There are 3 ways to turn a row about zero (a turn may also mirror it). The second row of each pair is the first, turned, with some noise. The first 30 pairs use one turn. New pairs use 3 turns, one after the other, and a turn may come again.
In the rows, zero is written as 128.
Some pairs, each with its turns in order after it:
[138  91 154  98 171 176 131 127 148]
[101 192 152  86 120 134 120 149 133]
(0)

[132 139 113 157 148 120  82 114 120]
[130 103 139  86 117 136 157 122  93]
(2)

[132 154 132 150 128 128 138  82 163]
[163  92 137 132 140 106 126  94 128]
(2)

[ 79 108  47 123  85  86  86 118 173]
[ 99  60 125 136 132 193 194 119 176]
(2)

[169 145 135 162 152  62  85 143 100]
[183 119 103 186 169 159 104 155 145]
(0)

[ 79 127 138 127 148 134 121  81 130]
[135 154 129 129 108 121 127  73  92]
(1)

[151 153 194 138 155 159 101  52 154]
[198 187 135  99  82 112  86 120 158]
(0)

[135 123 134 124 100 160  90 148 107]
[138 141 146 152 153  92 134 142 152]
(1)

[156 126 113 118 130 147 144 138 157]
[111 105 101 153 129 142 128 137 144]
(1)

[180 156 159 131  75 164 125 109 148]
[ 98 149 112 169  94 100 170 177 146]
(1)

[131 154 106 164  85 154  99  80 109]
[172 108 162 115 113 181 131  89 106]
(2)

[ 97  86 112 153 109 102 124  94 112]
[142  98 129 133 106 167 180 119 149]
(0)

[ 80 117 183 178  97 146 147 103 162]
[ 97 187  95  86  88  85 148  94 138]
(1)

[133 138 161 143 149  67  93 144 139]
[107 115 153 108 168  96 167 156 104]
(2)

[ 84 135 130 164 132 149  96 142 136]
[104 155 132 113 168  94 127 100 122]
(1)

[127  96 101 188 105 131  91 145 109]
[ 87 120 169 120  96 164 143 108 103]
(2)

[117 110 142 124 146 148 164  31 158]
[155  92  76 135 165 117  84  53 127]
(2)

[158 191 129 107 123 149 146 154 137]
[118 134 113 134 151  67  88 123 106]
(0)

[ 70 141  90 146  96 169 102 132 127]
[123  61 155  80 128 118 131 109 138]
(0)

[145 173 152  92 112 168 121 129 104]
[107 147 168 184 113 118 124 147 143]
(1)

[133  95 103 166 226 112 139 154 131]
[ 66 128  99  99  86  60 154 102 110]
(2)

[121 150  96  70  96 126 139 112 180]
[104  83 101 165  88 102  91 142 100]
(1)

[123 152 122 150 112 128 113 102 144]
[154  99 150 117 130 137 137 113 125]
(2)

[124  87  96 125 122 202 131 158 112]
[ 87 123 177  85 158 101 165 155 137]
(0)

[126 101 144 145 143  96  74 134 104]
[ 86 131 137  95 148 141 150 140  84]
(2)

[132 198  59 118 189 155 100 108 155]
[ 95 106 121 121 135  90  47 115 203]
(0)

[ 97 113 180  98 151 142 108 106 121]
[137 133 161 140  97 109 141  69 141]
(1)

[102  72 125  76 160 159 111 148 134]
[152  91 127 155 146 113 102  68 166]
(1)

[ 95 115 144 165  93 136  58 162 130]
[173  75 174  94 146 159 121 149 107]
(0)

[116  97 150 106 190 184 126 120  65]
[122 185 108  52 171 141 152 153 168]
(0)

New pairs, each followed by its turns in order:
[106 144 105 168 128 130 165 148 127]
[122 136  98 130 101 141 130 137 186]
(0) (2) (0)

[139 133 176 133 161  55  54 128 126]
[ 62 114 104  79 163 110  96  85 182]
(2) (0) (0)

[ 71 118 105 136 124 124 196 129 196]
[183 124 105 175 174 164 149 162 176]
(1) (1) (0)

[ 64 141 110 160 123  78 174 116 171]
[158 112 121 219 167 117 104 140 145]
(0) (0) (2)

[105 143  94  86 121 125 161 111  79]
[117 136  49 123 116 133 110 118 101]
(0) (2) (1)

[116 152 158 145 113 156 107 161 123]
[105 102  93 130 171 117 131 135 142]
(0) (2) (0)

[125 116  90 148 111 146 116 140  51]
[149 100 131  79 133 116 107  62 135]
(0) (0) (0)

[ 96 120 152  72 102 162  95 129 123]
[ 98 132 122  82 161 130 130 183 143]
(2) (0) (2)

[131 122 138 111 100 116 179 108 110]
[133  96 125 111 163  97 115 157 126]
(0) (1) (0)

[139 185  58 117  89 111 147 161 163]
[109 189 194 100 121  77 155 123 117]
(0) (0) (0)

[123 103 189 113 130 220 110 121 137]
[206 122 159 138  66  99 157 128 147]
(1) (0) (0)

[135 148 125 148 128 141 127 137 124]
[125 140 146 136 125 118 131 106 115]
(1) (1) (1)

[109 123 133 132 168 113 127 147  95]
[131 105 121 102 160 130 134 146 157]
(0) (0) (2)

[139 189 119 107  82 190 180 194 119]
[ 93 173 127  86  92 176 118 145  37]
(1) (2) (0)

[109 129  99 179 107 161  90 171 201]
[120 151 102 123 174  35 115 160  98]
(0) (0) (0)

[116 108  81 122 130  87 181 138 151]
[133  91  68 133 118  96  98 123 163]
(0) (1) (0)

[149 146 127 130 111  97 123  92 133]
[153 153 147 119 125 127 125 146  90]
(2) (2) (1)

[113 146  99 125 171 141 134 130 140]
[113  91 117 152  99 128 125 118 135]
(1) (0) (1)

[101 109  91  66 136 141 111 132  78]
[123 109 101 122  93 209 131 132 117]
(2) (0) (0)

[171 139 158 101 145  75 162 129 188]
[107 144  86 100 128 126 194  98  73]
(1) (0) (0)

[105  94 129 121 166 110 151 108 177]
[113  99 124 175 118 109 183 114 151]
(0) (2) (1)

[113 104 110 170 108 138 171 145 124]
[194 114 118 144 128 132 128 104 136]
(0) (0) (2)

[154 134 142 113 144 169 165 101 145]
[164 152 156 113  77 122 140 138 123]
(1) (2) (0)

[195 127 134  74 116  92 107 220 104]
[165 206 167  59 124 121  71 156 130]
(1) (0) (2)

[104 191 115 160 161 180  87  85 147]
[201 137  79  72  99 139 117 147 154]
(0) (1) (1)

[138 186 160  78  93 131 135 100  92]
[139 164 150 176  74 116 115  81 152]
(0) (2) (2)

[155 174 106 124  80  96  57 177 103]
[100 148 151  90  87  53  72 134 153]
(0) (0) (2)

[125 135 131 152 131 152 105 148 102]
[124 124 109 147 148 111 160 147 122]
(1) (2) (2)

[ 88 133 126 111 135 122 194 149 126]
[100 129 104 124 102 146  75 166 125]
(1) (2) (2)

[103 104  87 138 143 132  91 102 166]
[119  84 119  95  99 162 128  97 153]
(2) (2) (2)

[ 97 128 101 152 159 156 153 131  76]
[127  81 117 168  92 138 165 154 127]
(2) (0) (0)

